The rows of each matrix lie in a flat space through zero, up to rounding. After each matrix: how many dimensions does the smallest such space have?
In the rows, zero is written as 128.

[[120  88 103 138 121 140 129 144 123 129 151 135 120  94 114 122 136 133
  158 107 146]
 [ 88  59 116  97 114 121 123 153 100 109 181 140 146 116 124 118 162 118
   95 125  98]
 [103 116 103 149 130 131 128 107 123 167 115 109 135 126 122 168 127 107
  130 138 119]
 [138  97 149 111 109 112 131 121 128 136 104 139 102 105 109 129 129 119
  153 142 122]
 [121 114 130 109  61 124 128 127 154 117 116 128 136 126 127 124 121 139
  140  77 143]
 [140 121 131 112 124  55 147 168 121 115 144 135 117 129 130 105 165 115
  111 186 129]
 [129 123 128 131 128 147 121 136 141 146 165 155 122 138 142 118 147 147
  100 137 128]
 [144 153 107 121 127 168 136 101 145 141 121 127 126 124 130 133 138 110
  114 127 133]
 [123 100 123 128 154 121 141 145  84 137 117 129 162 148 123 141 141 124
   93 101 118]
 [129 109 167 136 117 115 146 141 137 146 143 135 106 110 135 112 154 134
  137 131 147]
 [151 181 115 104 116 144 165 121 117 143 117 106  91 138 140 123 151 128
  142 151 133]
 [135 140 109 139 128 135 155 127 129 135 106  64 116 133 126 113 137 126
  136 105 140]
 [120 146 135 102 136 117 122 126 162 106  91 116 139 163 136 127  92 144
  137 112 116]
 [ 94 116 126 105 126 129 138 124 148 110 138 133 163 115 132 136 130 102
  119 106 131]
 [114 124 122 109 127 130 142 130 123 135 140 126 136 132 123 123 113 141
  124 109 133]
 [122 118 168 129 124 105 118 133 141 112 123 113 127 136 123 103  89 158
  137 104 130]
 [136 162 127 129 121 165 147 138 141 154 151 137  92 130 113  89 114 170
  130 167 151]
 [133 118 107 119 139 115 147 110 124 134 128 126 144 102 141 158 170  68
  119 121 131]
 [158  95 130 153 140 111 100 114  93 137 142 136 137 119 124 137 130 119
   99 105 118]
 [107 125 138 142  77 186 137 127 101 131 151 105 112 106 109 104 167 121
  105 157 119]
 [146  98 119 122 143 129 128 133 118 147 133 140 116 131 133 130 151 131
  118 119 118]]
 => 15

[[109 130 161 139 106 133 159 122 139 144 151  96 130 150 143 137 120 124
  128 137 148]
 [130 121 122 113 137 124 133 137 149 145 128 137 110 135 121 132 118 131
  121 123 127]
 [161 122  72  84 172 108  80 131 127 125  87 200 109  90 104 119 123 129
  124 104  91]
 [139 113  84 130 132 110 112 160 130  83  99 118 120 137 107  85 140 132
  129 105 132]
 [106 137 172 132 114 132 164 117 144 155 153 106 127 147 142 150 108 116
  116 134 144]
 [133 124 108 110 132 105 117 128 128 114 105 139 121 123 125 105 120 116
  130 106 126]
 [159 133  80 112 164 117  73 128  98  94  85 185 134  82 107 114 139 126
  127 110  92]
 [122 137 131 160 117 128 128 139 107  81 121  97 149 134 124 109 141 121
  124 122 138]
 [139 149 127 130 144 128  98 107  91 109 111 162 151  89 128 136 133 116
  125 125 105]
 [144 145 125  83 155 114  94  81 109 158 108 206 129  75 138 151 107 108
  131 120  92]
 [151 128  87  99 153 105  85 121 111 108  88 179 125  93 117 109 127 118
  132 104 102]
 [ 96 137 200 118 106 139 185  97 162 206 179 111 118 153 159 177  93 118
  120 150 148]
 [130 110 109 120 127 121 134 149 151 129 125 118 108 148 119 112 127 137
  130 121 137]
 [150 135  90 137 147 123  82 134  89  75  93 153 148  94 112 106 150 127
  130 116 105]
 [143 121 104 107 142 125 107 124 128 138 117 159 119 112 124 127 130 135
  137 127 112]
 [137 132 119  85 150 105 114 109 136 151 109 177 112 106 127 133 102 110
  121 108 110]
 [120 118 123 140 108 120 139 141 133 107 127  93 127 150 130 102 134 128
  136 123 148]
 [124 131 129 132 116 116 126 121 116 108 118 118 137 127 135 110 128 115
  134 119 134]
 [128 121 124 129 116 130 127 124 125 131 132 120 130 130 137 121 136 134
  145 136 132]
 [137 123 104 105 134 106 110 122 125 120 104 150 121 116 127 108 123 119
  136 110 121]
 [148 127  91 132 144 126  92 138 105  92 102 148 137 105 112 110 148 134
  132 121 110]]
 => 5

[[117 131 132 114 133 118 136 139 129 120 116 119 128 125 130 110 122 133
  108 130 124]
 [131  74 116 133 156 115 164 137 148 103 141 130 124 107 135 117 128 123
   89 115 139]
 [132 116  95 131 139 119 121 117 123 106 129 133 130 134 121 128 108 141
  109  87 149]
 [114 133 131 121 148 113 131 137 127 115 117 110 122 124 125 102 109 133
   91 116 135]
 [133 156 139 148  81 143 146 133 176 133 169 129 120  63 167  55  90 116
  108 161 128]
 [118 115 119 113 143  84 134 136 126 121 103 139 130 126 127 111 134 116
   98 116 139]
 [136 164 121 131 146 134 123 144 150 122 121 129 124 133 140 129 110 130
  132 146 101]
 [139 137 117 137 133 136 144 128 142 124 135 132 119 122 137 119 117 139
  125 133 138]
 [129 148 123 127 176 126 150 142 128 118 116 109 101 139 118 122 109 150
  104 129 144]
 [120 103 106 115 133 121 122 124 118 100 127 122 135 133 117 128 112 140
  106  89 134]
 [116 141 129 117 169 103 121 135 116 127  69 122 145 172 130 134 148 144
  110 117 126]
 [119 130 133 110 129 139 129 132 109 122 122 111 124 142 112 140 127 144
  134 126 122]
 [128 124 130 122 120 130 124 119 101 135 145 124 107 127  98 145 125 126
  144 121 148]
 [125 107 134 124  63 126 133 122 139 133 172 142 127  72 135  94 119  98
  130 138 131]
 [130 135 121 125 167 127 140 137 118 117 130 112  98 135 104 137 108 140
  115 121 142]
 [110 117 128 102  55 111 129 119 122 128 134 140 145  94 137  81 127 120
  118 123 139]
 [122 128 108 109  90 134 110 117 109 112 148 127 125 119 108 127  98 136
  135 101 133]
 [133 123 141 133 116 116 130 139 150 140 144 144 126  98 140 120 136  89
  136 158 108]
 [108  89 109  91 108  98 132 125 104 106 110 134 144 130 115 118 135 136
  105  93 142]
 [130 115  87 116 161 116 146 133 129  89 117 126 121 138 121 123 101 158
   93  94 145]
 [124 139 149 135 128 139 101 138 144 134 126 122 148 131 142 139 133 108
  142 145  80]]
 => 9

[[171 123 124 123 129 111 103 108 119 143 185 119 125 119 108 156 133 176
  120 156 138]
 [123 111 113 144 137 132 127 121 115 149 110 145 110 113 112  73  91 148
  127 120 127]
 [124 113 129 138 113 178 138 145 120 156 169 111 130 132  80 124 152 132
  111 142 127]
 [123 144 138 129 130 105 142  99 157 151 116 153 126 112 154 145 148 102
  128 117 121]
 [129 137 113 130 131 134 123 124 135 141 133 137 109 101  92  78 128 136
  165 147 100]
 [111 132 178 105 134 134 151 157 148 147 116 153 157 117 155 141  98 109
  152  71 139]
 [103 127 138 142 123 151 153 132 159 126 102 130 131 112 125 116 149  93
  149 113  97]
 [108 121 145  99 124 157 132 142 130 121 134 106 159 140 112 111 102 122
  151 135 112]
 [119 115 120 157 135 148 159 130 139 156 115 127 113  85 176  98 148 136
  127  81 117]
 [143 149 156 151 141 147 126 121 156 144  78 134 145 115 134 133 120 115
  137  76 142]
 [185 110 169 116 133 116 102 134 115  78 160 122 133 112  83  90 132 155
  178 153 123]
 [119 145 111 153 137 153 130 106 127 134 122  85 147 142 131 155 153 124
   85 132 131]
 [125 110 130 126 109 157 131 159 113 145 133 147 169 135 148 110 140 110
   71 120 169]
 [119 113 132 112 101 117 112 140  85 115 112 142 135 190 110 139 113 131
   88 119 165]
 [108 112  80 154  92 155 125 112 176 134  83 131 148 110 130 128 150 117
  120 129  83]
 [156  73 124 145  78 141 116 111  98 133  90 155 110 139 128  34 166 144
  109 100 141]
 [133  91 152 148 128  98 149 102 148 120 132 153 140 113 150 166 143 114
   93 123 126]
 [176 148 132 102 136 109  93 122 136 115 155 124 110 131 117 144 114 128
  162 178 138]
 [120 127 111 128 165 152 149 151 127 137 178  85  71  88 120 109  93 162
  194 145  87]
 [156 120 142 117 147  71 113 135  81  76 153 132 120 119 129 100 123 178
  145 128 138]
 [138 127 127 121 100 139  97 112 117 142 123 131 169 165  83 141 126 138
   87 138 150]]
 => 14

[[ 91 135 171 140 161 145 145 134 165 163 129  79 142 158 126 112 120 130
  116 122 137]
 [135 121 122 153 116 110 119 113 120 127 118 124 135 129 149 120 140 107
  145 133 126]
 [171 122  77 150  98  91 134 114  96  85 139 186  90 108 139 125 128 101
  162 115 134]
 [140 153 150  42 137 138  76 121  86 108  96  83 174 120 120 158 131 186
   56 140  58]
 [161 116  98 137  91  97  92 103  87 104 107 145 142 107 157 135 153 110
  146 145 107]
 [145 110  91 138  97 124 124 132 118 118 134 179 113 102 128 138 139 114
  158 141 145]
 [145 119 134  76  92 124  28 100  70 126  63  84 218 100 160 164 179 153
   93 187  56]
 [134 113 114 121 103 132 100 128 116 131 115 143 147 107 133 143 149 128
  136 155 124]
 [165 120  96  86  87 118  70 116  73  99 100 151 156  88 137 161 155 144
  117 160  88]
 [163 127  85 108 104 118 126 131  99  91 139 185  99  99 116 144 124 133
  135 124 126]
 [129 118 139  96 107 134  63 115 100 139  84  94 194 111 147 152 164 145
  106 172  86]
 [ 79 124 186  83 145 179  84 143 151 185  94  56 206 134 121 149 150 169
   82 173 105]
 [142 135  90 174 142 113 218 147 156  99 194 206  24 137 100 100  80  98
  172  68 191]
 [158 129 108 120 107 102 100 107  88  99 111 134 137 115 147 135 140 124
  127 133  99]
 [126 149 139 120 157 128 160 133 137 116 147 121 100 147 112 117  99 139
  110  95 130]
 [112 120 125 158 135 138 164 143 161 144 152 149 100 135 117 115 117 111
  154 118 168]
 [120 140 128 131 153 139 179 149 155 124 164 150  80 140  99 117  94 132
  129  95 158]
 [130 107 101 186 110 114 153 128 144 133 145 169  98 124 139 111 132  85
  183 126 171]
 [116 145 162  56 146 158  93 136 117 135 106  82 172 127 110 154 129 183
   65 144  84]
 [122 133 115 140 145 141 187 155 160 124 172 173  68 133  95 118  95 126
  144  97 173]
 [137 126 134  58 107 145  56 124  88 126  86 105 191  99 130 168 158 171
   84 173  73]]
 => 4

[[137 128 142 155 184 133 162 146 109 120 155 195 132 143 164 147 154 175
  119 142 135]
 [128 133  97 117 113 124 118 136 140 148 146 103 149 137  98 123 113 128
  119 146 123]
 [142  97 129 112 114 150 126 135 130 119 126 168 110 143  82 145 129  97
  146 106 127]
 [155 117 112 129 155 138 172 117 108 128 153 188 108 147 120 141 105 159
   97 127 110]
 [184 113 114 155 148 165 122 137  98 111 161 137 125 168 112 126 106 117
   88 143 110]
 [133 124 150 138 165 155 133 139 109 100 133 106 136 160 132 155 138 118
  130 123 146]
 [162 118 126 172 122 133  78 145 113 122 126 147 122 134 129 124 123 130
  118 129 110]
 [146 136 135 117 137 139 145 122 128 130 126 113 139 131 142 119 149 139
  148 132 127]
 [109 140 130 108  98 109 113 128 145 149 102  50 148 114 120 111 126 106
  164 137 141]
 [120 148 119 128 111 100 122 130 149 157 124 131 146  97 155  99 151 158
  145 147 123]
 [155 146 126 153 161 133 126 126 102 124 135 139 122 131 164 133 141 156
   82 118 129]
 [195 103 168 188 137 106 147 113  50 131 139 117 111 108 207  78  93  88
   98 145 112]
 [132 149 110 108 125 136 122 139 148 146 122 111 139 132 114 120 155 134
  129 135 143]
 [143 137 143 147 168 160 134 131 114  97 131 108 132 160 144 139 134 143
  122 139 131]
 [164  98  82 120 112 132 129 142 120 155 164 207 114 144  68 140 108 121
   94 118 112]
 [147 123 145 141 126 155 124 119 111  99 133  78 120 139 140  98 111  71
  104 145 128]
 [154 113 129 105 106 138 123 149 126 151 141  93 155 134 108 111 155  69
  153 134 148]
 [175 128  97 159 117 118 130 139 106 158 156  88 134 143 121  71  69 106
   85 199 113]
 [119 119 146  97  88 130 118 148 164 145  82  98 129 122  94 104 153  85
  215 145 153]
 [142 146 106 127 143 123 129 132 137 147 118 145 135 139 118 145 134 199
  145 128 115]
 [135 123 127 110 110 146 110 127 141 123 129 112 143 131 112 128 148 113
  153 115 122]]
 => 11

[[146 109 116 155 132 112 141  96 136 146 152 123 120 102 131 132 151 133
  117 126 111]
 [109 119 136 132 165 129 129 104 133 118 149 124 106 144 134 144 124 103
  134 111 139]
 [116 136 127  95 124 187  88 174 129 104 106 106 105 147 129 115 145  90
   73  97 118]
 [155 132  95 229 147 144 149 160 117 140 154 143 141 130 102 128 129 157
  134 154 159]
 [132 165 124 147 175 139 144 122 116 109 125  85 134 137 133 119 145 120
  126 112 112]
 [112 129 187 144 139 159 127 149 171 172 125 114 130 130 134 106 191 126
  187  97 110]
 [141 129  88 149 144 127 218 104 116 129 131 146 167 142 144 139 149 180
  108 137 133]
 [ 96 104 174 160 122 149 104 143 115 141 134 149 150 154 126 110 145 126
  117 154 139]
 [136 133 129 117 116 171 116 115 145 168 146 131 126 125 111  99 153 129
  137 138 142]
 [146 118 104 140 109 172 129 141 168 137 147 154 135 118 113 186 133 124
  105 154 123]
 [152 149 106 154 125 125 131 134 146 147  85 123 108 110 171 133 114  89
   99 126 151]
 [123 124 106 143  85 114 146 149 131 154 123 146 163 139 149 157 157 109
  131 146 113]
 [120 106 105 141 134 130 167 150 126 135 108 163 143 152 106 132 156 106
  117  82 126]
 [102 144 147 130 137 130 142 154 125 118 110 139 152 168 133 173 128  93
  143 153 126]
 [131 134 129 102 133 134 144 126 111 113 171 149 106 133 126 128 120 130
  155 155  97]
 [132 144 115 128 119 106 139 110  99 186 133 157 132 173 128 110 141 173
  138 180 101]
 [151 124 145 129 145 191 149 145 153 133 114 157 156 128 120 141 160 142
   84 112 115]
 [133 103  90 157 120 126 180 126 129 124  89 109 106  93 130 173 142  50
  139 147 144]
 [117 134  73 134 126 187 108 117 137 105  99 131 117 143 155 138  84 139
   84 133 108]
 [126 111  97 154 112  97 137 154 138 154 126 146  82 153 155 180 112 147
  133 158 155]
 [111 139 118 159 112 110 133 139 142 123 151 113 126 126  97 101 115 144
  108 155 127]]
 => 18

[[117 159 111 130 139 116 131 120 124 120 129 127 127 136 164 125 136 104
   93 142  97]
 [159  45 175 126  98 153 113 145 134 141 125 129 129 110  40 127 106 179
  209 112 209]
 [111 175 103 132 144 109 132 115 122 116 129 126 127 140 182 123 139  92
   76 150  83]
 [130 126 132 133 126 119 119 123 124 120 127 125 126 132 133 116 126 116
  118 151 131]
 [139  98 144 126 117 139 125 136 131 135 127 129 129 120  94 131 120 150
  161 116 158]
 [116 153 109 119 139 138 148 133 134 140 131 133 131 125 141 150 138 136
  126  90 102]
 [131 113 132 119 125 148 140 141 136 145 129 133 131 117 100 148 127 159
  163  85 141]
 [120 145 115 123 136 133 141 131 131 135 130 131 130 127 138 142 135 132
  125 105 110]
 [124 134 122 124 131 134 136 131 131 134 129 130 129 126 129 138 131 135
  132 110 121]
 [120 141 116 120 135 140 145 135 134 140 130 132 131 123 130 148 134 141
  135  91 113]
 [129 125 129 127 127 131 129 130 129 130 128 129 128 126 123 130 127 132
  133 123 131]
 [127 129 126 125 129 133 133 131 130 132 129 129 129 126 125 134 129 134
  133 116 126]
 [127 129 127 126 129 131 131 130 129 131 128 129 129 127 127 132 129 131
  131 121 127]
 [136 110 140 132 120 125 117 127 126 123 126 126 127 128 116 118 122 128
  135 145 146]
 [164  40 182 133  94 141 100 138 129 130 123 125 127 116  46 110 102 164
  197 145 216]
 [125 127 123 116 131 150 148 142 138 148 130 134 132 118 110 155 132 158
  157  74 127]
 [136 106 139 126 120 138 127 135 131 134 127 129 129 122 102 132 123 146
  153 116 149]
 [104 179  92 116 150 136 159 132 135 141 132 134 131 128 164 158 146 128
  108  79  75]
 [ 93 209  76 118 161 126 163 125 132 135 133 133 131 135 197 157 153 108
   77  88  45]
 [142 112 150 151 116  90  85 105 110  91 123 116 121 145 145  74 116  79
   88 234 149]
 [ 97 209  83 131 158 102 141 110 121 113 131 126 127 146 216 127 149  75
   45 149  48]]
 => 2

[[126 138 128 130 116 142 115  83 116  98 127 138 116 154 129 100 107 138
  144 132 162]
 [138 141 130 106 130 132 113 150 118 118 127 134 134 134 138 102 143 106
  120 118 100]
 [128 130 139 123 122 145 128 124 132 148 132 106 111 130 141 132 114 138
  164 137 173]
 [130 106 123 163 128 100 145 108 139 138 121 141 150 124 118 151 116 151
  106 145 122]
 [116 130 122 128 147 113 136 135 125 112 131 147 139 137 112 119 148 134
   98 130  86]
 [142 132 145 100 113 171  93 170 110 113 126 123 145 120 133  93 157  98
  139 113  95]
 [115 113 128 145 136  93 170 127 143 164 120 136 110 124 126 161 115 152
  123 131 133]
 [ 83 150 124 108 135 170 127 117 113 107 154 102  89 124 107 137 138 122
  165 122 186]
 [116 118 132 139 125 110 143 113 127 122 124 146 111 143 118 117 123 148
   99 126  96]
 [ 98 118 148 138 112 113 164 107 122 177 124 120  82 137 135 131 103 154
  130 141 168]
 [127 127 132 121 131 126 120 154 124 124 141 127 136 122 125 136 146 116
  112 129  85]
 [138 134 106 141 147 123 136 102 146 120 127 132 142 127 129 163 107 142
  173 138 190]
 [116 134 111 150 139 145 110  89 111  82 136 142 181 133  99 120 138 132
  125 158 158]
 [154 134 130 124 137 120 124 124 143 137 122 127 133 147 152 117 113 143
  148 139 141]
 [129 138 141 118 112 133 126 107 118 135 125 129  99 152 150 105 104 135
  153 132 162]
 [100 102 132 151 119  93 161 137 117 131 136 163 120 117 105 181 129 135
  104 129  74]
 [107 143 114 116 148 157 115 138 123 103 146 107 138 113 104 129 160 111
  126 124 136]
 [138 106 138 151 134  98 152 122 148 154 116 142 132 143 135 135 111 169
  121 146 112]
 [144 120 164 106  98 139 123 165  99 130 112 173 125 148 153 104 126 121
  169 121  91]
 [132 118 137 145 130 113 131 122 126 141 129 138 158 139 132 129 124 146
  121 160 123]
 [162 100 173 122  86  95 133 186  96 168  85 190 158 141 162  74 136 112
   91 123  19]]
 => 10
